There are 3 nested groupings, the coarsest first. Each group lies inside one group of the grouping before and may be the whole of it. The rows also spread widely along 10 directions, which tell nothing about the answers.
Some rows, each with its group in each grouping after it:
[ 15  -4 -13  13   2   9   9  44 -27   0 -24  32   7  -2  18  -9 -40  -5
   0  -4   4  31   7  -4  -6]
vud z_754 Zag
[  7  14  12  39 -13  -5  -1   9 -18  -6  -1  20  -2  17 -13  -1  12  14
  15  23  13  16 -24 -36  14]
gemu z_56 Par
[  6  -6 -15 -19 -29   4  -4   7   3  -1  -7   9   8  11 -14 -17  17  20
  17  23  19 -18   2 -24   1]
gemu z_327 piza
[  3  15  -4  13  23 -13  15 -19   4  -5  14  -7  28 -11 -16   7  10  -7
  16 -10  -8  14   7  -2  15]
vud z_625 sogis
[-16  13  -2   0  -1  -7 -20  -9 -35  25 -27  30 -17   0 -10  12  -7  17
   5   5 -13  35  10   7  19]
vud z_291 gikad
[ -5  15 -25   5   5   6   3 -15  -7  30   7 -31  20   2 -36  -7  -9   1
  18  12   1 -36  11  -8   1]
gemu z_172 gized
[ 22  -2 -15 -21   3   2  -8  -2   2  22 -27   3  -5   7  -9  -5  18   1
   7  -3 -12  -5  37   2  16]
vud z_291 Fike
[ 13  24   4  27  25  -6  10 -12   4  -7  24 -29  27   7 -40  -7   4 -11
   8  -8 -11  17   9 -15  11]
vud z_625 lud
[  5 -17 -29  14  -2  21   1   6 -18  13  -4  15  -2   5   3 -23   1  13
   2  16  11 -25  -2 -14   5]
gemu z_56 bil
[-23  -7 -10 -25  -9  -3   5 -59  -6  11  19  26  17  -2  10  10  41  31
  18   0  -8  -4  -6   1  19]
vud z_425 lozu
[  8 -14 -16  -9  -5  -9  -3  14 -17 -28 -12  18  10 -33  -1 -10 -13   5
  13   7  17  22  -2  10   6]
vud z_754 Fov
[-21  24 -25  12  11  -6  13   3  12  37  12   8  33  26  -3  17 -16 -14
 -10 -16   6 -18  11 -14 -10]
gemu z_56 Givu
[  9   2 -39  47  43  18  11  -1 -11  26   7 -47  17 -21 -25  -6 -18 -19
   5   0  11 -57  12   0   5]
gemu z_172 zom
[  0  -9 -25  11  15  27   6 -13 -39  31 -12  10   0   0   5 -27 -10  18
   7   9 -14 -15  10   1   8]
gemu z_582 Sukik
[-15   7 -10  -7 -24  -4 -16   0 -20  13 -14  19  -4   0 -14   8  -3  19
  15  22  19   5  -6 -13   6]
vud z_625 sepu
[  4  23   5  20  -7 -21   6  10  -3  -3  -3   9  20  -5  -8  31  -9 -11
  23   6  19  13 -19 -18   7]
vud z_754 Fov
[  4   1 -22  14  24  -8  -4 -35   2   0  19 -30  10 -20 -38 -11  29   1
  14   7  -1 -24   7   9  21]
gemu z_56 bil
[ 16 -25 -48  28  28  18  -2  12   7  -1   4 -19   0  -5 -14 -24  13  -8
 -19  -2  25 -58  23  -7   8]
gemu z_327 piza
[ 16   3   2  13 -15  -6   4  13 -13 -27  -2  14  11 -15  -7   3  -1   7
  30  24  27  18 -27 -23  10]
vud z_625 sepu
[ 18   1  -7  -6  14   7  18 -12 -24   0  -4 -14  25 -27 -14 -22  -7   7
  42  14 -20   7   3   7   8]
gemu z_327 piza
[ 35 -15  -6   1  14   3  12  -2 -11 -22  -7   3  12 -19   3 -15  13   5
  29   6  -8  19   4   6  22]
vud z_425 lozu
[  6   7  -8  10  21  -4  19  -8 -12  18 -15   7  14 -12  11  16  14  -7
  24   2 -12  -3  12  -1  15]
gemu z_172 zom
[ -5   8  -5   1   7  -5  15 -21   6   2  18   8  30  10  -1   8  11   3
   7 -15  -6  10   3  -8  10]
vud z_425 lozu
[-23   9 -22  14  11 -11 -22   6 -32   8 -14   5  -8 -21 -25   5 -28   4
  -5   3  11  19   8  13   8]
vud z_625 sogis
[  9  -3 -39  20  32  22  -2   0 -12  45 -14 -14  -3   0  -9   0 -16 -10
  -7  -9  -4 -37  32   8  10]
vud z_291 gikad
[ -8   8 -24  14  24 -12  -1 -10   3   7   5  -7  12 -18 -13  20   5 -13
   1  -8  15 -12  11   5  13]
vud z_625 sepu
[ 10  -1 -10 -13   6  -9  -8 -11   4   6 -13   4  -3  -3 -11   6  31   2
  10   1  -6   5  29   3  19]
vud z_625 sepu
[  8 -11  -9  27  20  10  21 -15 -29 -13   9  12  16 -15   7 -19   7  10
  19  10  -8   4 -10 -10  18]
gemu z_172 gized
[ 22  12   2  25   5  13  15  10 -23   1   3  -8  23   7 -14 -13 -27   3
  24   7  -7  20 -10 -15   5]
vud z_425 lozu
[  9  -5 -10 -13  11   0  18   7 -19  -6 -11  24  25 -13  18  -6 -21   2
  17  -8 -13  36   9  14   5]
vud z_425 lozu
[  5  -5   0  -9  -4  -8 -10 -18 -19  13 -22  28 -16 -12   6  11  31  14
  20   6 -13  18  12   9  23]
vud z_754 Zag

New rows. What belongs after each?
[ -4 -13 -26   7  -3   3 -14   3  -3   1  -8  16 -12   5  -7  -7  16  12
 -13   4  19 -11  15 -10  11]
vud z_625 sogis
[  2 -10 -34   3   0   4   0   1  10  22 -12  -4  -1  -2  -1   6  25   0
   6  11  25 -54  17 -12   9]
gemu z_172 zom
[-28  27  13  16   7 -20  29 -31 -24   8  13  35  33  -3  14  31   2   5
  29   0 -15  32 -25 -15  12]
gemu z_172 gized
[-14 -12 -13  21  25  10  13 -40 -45   5   7  19   8 -30   9  -8   8  20
  22   9 -16   2 -16   7  20]
gemu z_327 piza
[ -5 -11  -4   1  -5  -8  -1 -39 -22 -17  12  17   8 -30  -3   4  24  22
  30  15   6   6 -28   0  21]
vud z_754 Fov
[  7  -4  -5  22  21  15  24 -27 -27  13   7  21  13   0  15 -15  13  10
  18   3 -28   7  -6  -6  17]
gemu z_56 bil
[ -7 -11 -28 -22  -4   3 -23 -14 -13  32 -26  16 -20   1  -5   1  17  17
  -4   5   2 -17  26   7  16]
vud z_291 Fike
[  1  10 -15  -4 -22  -2  -4  -4  16  12   1  -1   9  16 -21   8  20   9
  12  12  23 -24   2 -27   6]
vud z_625 sogis
[ -2 -14 -24  14  12  29   1 -20 -42  11  11  -7  10  -9 -16 -33 -22  25
   9   8  -9  -4  -6   6   7]
vud z_425 lozu
[  4 -13 -27  -1 -17  18 -12  19 -16  17 -20  16 -10   9  -3 -12  -7  14
  -1  17  21 -18   9 -16   1]
vud z_625 sepu
[-10  24 -37 -13  13  -9 -21  15 -10  39 -23 -47  10 -19 -55   1 -40 -13
  12   7   5 -24  35  22  -7]
gemu z_327 piza
[ 11  17  -4  38  28 -18   2   8  -6  -9  -3  -7   9 -17 -18  17  -3 -19
  10  -5   5  18   5  -1  19]
vud z_625 sogis
[  4   3  -3  -8 -12  28  19 -15 -33  26   3  13  26  18   3 -20 -21  26
  28  10 -22  12 -10 -13  -1]
vud z_425 lozu
[  4   7  -3  20  -7  16  -5  13 -34  25 -18  17  -2  22  -7  -9 -23  11
   0   7 -11  18   2 -18   0]
vud z_754 Fov
[-13  -4 -21  -8   0  11  11 -26 -32  12   5   4  20 -18  -6 -17  -8  21
  27  17  -6  -9  -6   2   5]
gemu z_172 gized
[ 28  -9 -15  19   4  16 -14   3 -33  43 -45  -1 -32 -13   1  12   4   4
  31  26  -4 -26   7   3  22]
vud z_754 Fov
[ 20  13 -18  20  11  -6   4  16   5  10 -11 -15  11  -6 -12  10   2 -15
  21  12  23 -29   4 -12  12]
gemu z_582 Sukik
[ 22  -9 -18  13  20  15  13  17   0  -4  -7   8  10  12   2 -26   0  -5
 -13 -15 -11  10  32 -10   5]
vud z_625 sogis
[  3   2  -2  41  16   6  11 -29 -10  -5  22   7  10   4  -8  -2  27  10
   7  -1  -3  -1 -14 -23  22]
vud z_625 sogis
[-24   3 -16  10   6 -15 -26 -31 -22 -15  24 -14   2 -30 -50 -11   1  17
  -2   3  15   9  -7  14  13]
vud z_754 Zag
[ -1  16  -8  31  15  -7 -14  -3 -13   5   1 -11  -6  12 -38 -13   9   3
 -10   4   5   2  13 -12  17]
gemu z_582 Sukik
[ 51 -15 -12  15  -5   4  -1  24  10 -18 -21   0  -8 -12  -2   3  25  -3
  31  23  32 -24  -5 -21  24]
vud z_291 gikad
[ 11  20   3  -9  21  -8  17  -1 -13   0 -10  -2  28  -7 -15 -12 -20  -7
  17 -12 -35  51  28  11   5]
vud z_625 sogis
[  6 -20   2   7   6  34  23 -25 -44   2   8  41  13  15  25 -37   3  35
   8  -2 -38  38  -6 -10  10]
vud z_425 lozu
[  2   0   5   0  -1 -15   5 -11 -13 -20  -4  23   6  -6  -4  -8  28  13
  16  11  -8  30   2 -10  21]
gemu z_172 gized
[-17  30 -11  -2  -8  -4   3 -15  10  47   9  -6  24  27 -21  24  -5  -4
   4 -10   1 -17  13 -16  -5]
vud z_754 Zag
[ 26  -1   5  -7   2  -2  19 -12  10   3  -8  23  10  14  16  -2  51   5
  22   5 -18   7  15 -15  20]
gemu z_56 Par
[ 17  -3 -19  -8 -14  -5  -4  -3   2   8 -13  -7   6 -20 -10  14  11   2
  34  20  23 -29  -5  -3  11]
vud z_754 Fov
[-20  14   2  -5   2 -17   0  -6 -35  -5  -9  31  12 -24  -1  12 -19   9
  18   3  -6  54  -6   9   9]
vud z_625 sepu
[ 29  13   7   7  -4   3  11  15 -17  -3 -14  -3  16  -4 -14  -7 -12   0
  35  16  -5  26  -2 -15   8]
vud z_625 sepu
[ 12   4   1  47   4  -4 -14  14 -30 -19  -7  -3 -14  -4 -32 -14   6   8
   9  26  14  13 -11 -22  22]
gemu z_172 gized
[ 13  -1 -12  12  16  -4   3  -1  -3   1  -3  -1  10  -8  -3   9   7  -3
  15  -1   4  -1   4   3  18]
vud z_425 lozu
[ -8  36  11   1   0 -29  11   5   3 -10   3  12  33   7 -18  16 -10  -8
  11 -11  -4  51   5 -13   1]
vud z_625 sogis
[ 19 -25 -34  20  -2  38   5   9 -25  20 -16   9  -9  -3  13 -20  -7  16
  13  22  17 -42  -5 -17   7]
vud z_625 sogis
[-24  19 -26  18   7   5  -9   5 -21  50 -14 -11   2  10 -25   8 -23   0
  -7   4   6 -26  19  -7  -4]
gemu z_172 zom
[  0   8 -15  28   0 -11 -17  -2   0  -1   2 -19  -4  -7 -39   5  22   4
  11  21  28 -30  -6 -18  17]
gemu z_327 piza
[-28  22  -7   3  -8 -20  11 -25   6  12  20  20  30   7  -4  23  13   5
  15   4  13  -5 -22 -18   6]
gemu z_56 bil
[  0  13   1  16  18   0  35 -20   0   1  19   3  42   5   3  -1  12  -4
  15  -9 -14   5   1 -20   5]
gemu z_172 zom
[ 26  -5 -11  18  14  18  16  10 -15  14 -19  11   5   2  12  -6  -2  -1
  16   3 -11   1  12 -11  11]
vud z_625 sogis
[ 24 -14 -16   1  29   1   6  -9 -28  -9 -19 -10   2 -39  -9 -22  10   1
  30  14 -20  10  22  23  25]
gemu z_172 gized
[ -4  21  -8   9  -7 -21  12 -21  30 -21  41 -30  41   4 -44   3  28  -4
  21   9  29 -27 -13 -32   8]
gemu z_172 gized
[  2 -11  -1   0 -15  13   3 -45 -18  16   6  18  -1   5   2  -3  40  30
  26  18  -8 -14 -15 -16  20]
vud z_754 Fov
[ 11  19   1  -7   3 -15  10   5   2  -1 -10  12  24   0  -6  11  -8  -7
  20  -6  -6  31  11  -5   9]
vud z_291 gikad
[ 18  -8 -18   1  18   4 -10 -14  -1  13 -16  -8 -15  -3 -18 -11  33   5
   4   0 -16  -7  38   6  23]
vud z_625 sogis
[ 13  -9  -2  39  12  15  -1  -1 -71 -23  -5  -7  -3 -41 -27 -42 -29  24
  38  38  -5  30 -31   2  20]
gemu z_172 gized
[ 11 -14 -20  -2  11   3   7  20 -19  -3 -22  27   6 -14  22  -2 -17   0
   8  -3   1  17  12  12   9]
vud z_425 lozu
[ 21  -6 -17  16  33   3  10  -7 -10  -9   3 -20  12 -13 -20 -27  12  -6
   9  -1 -15   0  25   4  17]
gemu z_172 gized
[ -8  20  -3 -12   6  -8  -1 -10  -3  18   0   2  12  23 -26 -16   9   7
  -6  -8 -26  26  34   0   4]
gemu z_56 Par
[ 26  11  -9 -13  -4   1  15  17   9   1  -8  -8  29   2 -10  -2  -8 -10
  24   4   4   5  15 -13  -1]
vud z_625 sepu
[  4   6   2  17  -5  -4 -14  21 -30 -13 -16  18  -9   1 -20 -11 -10  10
   1  12   6  43   1 -13  11]
vud z_625 sepu
[ 12 -12  -7 -15 -24  -1  -4   1  -5  -9 -12  25   2   0   3  -8  18  16
  14  13  10   7  -2 -12   9]
vud z_754 Fov
[-12  -8 -33  24  -7   1  -5   9  -2   4   8  19   1   5  -2   1   4   5
  -9  12  40 -34 -15 -20   4]
gemu z_56 bil
[  6   7 -11  11   2   8  19   6 -21  11  -7  17  20   0  12  -4 -14   4
  22  10   4  -1 -10 -15   4]
gemu z_582 Sukik
[-14   8 -10   8 -22 -11  -9  12 -12  20 -15  36  -5   4   9  33  -3   8
   8  10  28  -2 -13 -16   4]
vud z_754 Zag
[ 10  -9  -6  -7  -4  14   9 -32 -11 -21  26  -7  21  -7 -24 -38  21  24
  18  11  -5   7  -4 -11  11]
vud z_625 sepu
[ -8  17  -7  29  16 -12  12   9 -14  -3   3  20  19  -2   4   8  -9  -6
   1  -4  12  15  -6 -14   9]
gemu z_582 Sukik
[ -8  16  -4  25   4 -13 -12   4  -8   8  -3   6   1  11 -21  14  -3  -5
 -10  -6   7  13   6 -11   8]
vud z_754 Fov
[ 30   8  -5   6  17  -5   5  -5   7   0  -7 -20  10   0 -22 -12  29  -6
  20   5  -9  -5  23  -7  22]
gemu z_582 Sukik
[ 30 -29 -33  11   0  19  -2  22 -10   7 -23  14 -14 -18  19  -4   5   1
  10  12  27 -35   6  -3  10]
vud z_754 Zag
[  3   6 -13  11  -3   1   6  25 -12  10 -17  17   8  16  -1  -5 -14  -2
   3   9   7   3  10 -20  -1]
gemu z_172 gized
[ -3   2  -8   8  -6   0 -17  11 -31  22 -30  27 -17   5   3  14  -8  13
   6  11   2  17   4   0  15]
vud z_425 lozu
[ -8 -12 -27  13   2 -11 -21  11 -11  -5 -17   8 -16 -17 -12   4  17   5
  -7  14  31 -17  10  -3  15]
gemu z_172 zom
[ -1 -29 -18  36 -12  13 -18  10 -32 -30  -1  44 -26  -3   5 -19   7  31
 -14  20  40   3 -28 -26  21]
vud z_291 gikad
[ -1   9  -4   7  -7   1  23   0   2 -13  17  20  35  15   1  -7  -4   5
   5  -6   5  18  -9 -29  -2]
vud z_625 sogis
[-18  10  -5  -7   0  -8  -4 -18 -27   5  -1  14  10 -15 -14   3  -9  14
  15   7  -3  28  -2   5   8]
vud z_625 sepu
[ -3  17  -1   6  18 -10  19 -13  -5   3   5   9  29  -2  -2   7   7  -4
  17  -7 -15  15   7  -5   8]
gemu z_327 piza
[  1  15 -16  67  41 -11 -23  17  -7  -1  -2 -19 -18   4 -45   4  -2 -19
 -32 -14  10   6  24  -6  20]
vud z_625 sogis
[ 26   3   2 -13 -13  -7   3  11  10   4 -24  16   0  11   3  11  31  -1
  21  10   1   9  20 -18  15]
vud z_625 sepu
[-27  25   2  26  -8 -14 -20   0 -10  11  -1  20 -10  29 -28  13   7  11
 -20  -1   8  25   4 -27  11]
vud z_625 sogis
[  4 -16 -22  -3  15  20  17 -19 -22  21  -6  25   9  -6  24 -17  12  15
  10   2 -20  -6  12   6   9]
gemu z_56 Par
[ 22  -5 -14  12  14   3   9  22  -9  -5 -15  19  10  -4  11  -3 -13  -8
   4  -5   6  10   7  -7  10]
vud z_291 Fike
[  0   6 -13  26  -8  28 -18  12 -51  29 -19  -2 -17  16 -35 -30 -33  25
   0  21  -7   9   6 -15   2]
vud z_625 sogis
[-11  -5 -24  15  17   4 -10  -8 -31  20 -14   8  -8 -14  -9  -4  -2  10
   2   7  -3 -10  11   8  12]
gemu z_327 piza
[ 14  20  -1 -15   3 -20  26   4   8  -9   0   3  41 -12   0   7   0 -11
  35   1   1  16   3  -6   6]
gemu z_582 Sukik
[-13   6  -1   0  -7   3  -2 -24 -37   6   6   9  13  -6 -17  -8 -13  27
  24  13 -10  27 -15   2  10]
vud z_425 lozu
[-28  -3 -39  12   9  -6  -2  22  -7   8  -7  35   8  -8  18  23 -26 -10
 -25 -13  36  -9   7   0  -6]
vud z_625 sepu
[ 25 -20 -25  46  26  24   9  -6 -12   7   0  -7  -4  -8   2 -13  28   2
  12  13   8 -49  -2 -17  21]
gemu z_327 piza
[ -5   1 -44  -9  -4   4 -17  15   2  23 -12 -20   3  -4 -33  -7 -21  -1
  -5   6  26 -35  26   3  -5]
vud z_625 sogis
[-34   5 -19 -11  11  -4   1 -39 -21  26   5  15  14  -6  -7   1   9  18
   4  -5 -18  -2  12  10   6]
gemu z_327 piza
[-15  -9 -36 -37   3 -16 -15 -22  11   6  -4   0   4 -27 -11  10  23   4
   4  -2  16 -19  29  22  12]
vud z_625 sepu
[  7  -1   0  24  13 -21  -4  -3 -12 -23  -7  12  -6 -19  -8   5  30   1
  15  12   7  17   0  -6  29]
gemu z_172 gized
[ -6  20 -21   1   1 -23  -8   9  23  20  -3 -11  14  -3 -20  34  -1 -21
   2 -10  25 -21  18   0   2]
vud z_754 Zag
[ 24  10 -10  12  30 -13  14   4  -9 -11  -5 -23  24 -44 -15  11 -14 -21
  37   3   2  10   5  16  15]
vud z_625 sepu
[ -1  27 -11   9  11 -21   0  11 -12   5  -9 -24  22 -23 -34  11 -28 -14
  29  13  10   5   4   4   5]
gemu z_172 gized
[ -3  -8  -7  25  -1  -3 -22 -37 -19  -4   7   9 -19  -9 -21   1  40  26
   9  18  16 -13 -22 -14  35]
vud z_291 Fike
[ 29  -4  -6  37   8   5   2  26 -18 -19  -7   3  -1  -5 -11 -21   0   2
  12  20  14   6  -8 -17  14]
gemu z_56 Par
[ 17  10  -8  24   7  -2  -1  16 -11  -7  -8 -13   7 -11 -26  -4 -13  -4
  17  10  11   8   0  -9  11]
vud z_625 sogis
[-15  16  -3  23  24 -19   7 -19 -11  -5  17  11  20  -5 -12   5   6  -1
  -1  -9  -8  25   1   2  12]
gemu z_56 Par
[-27   5 -14  10  -7 -12   2  -4   2  -5  16  27  16  21  -3   1  12   9
 -16  -3  18  -1   1 -28   3]
gemu z_172 gized
[-18  17  -8 -12 -28 -15  -4  27   0  15 -19  49   8  28   9  24 -19   7
  -7  -2  23  23   3 -24  -3]
vud z_291 gikad
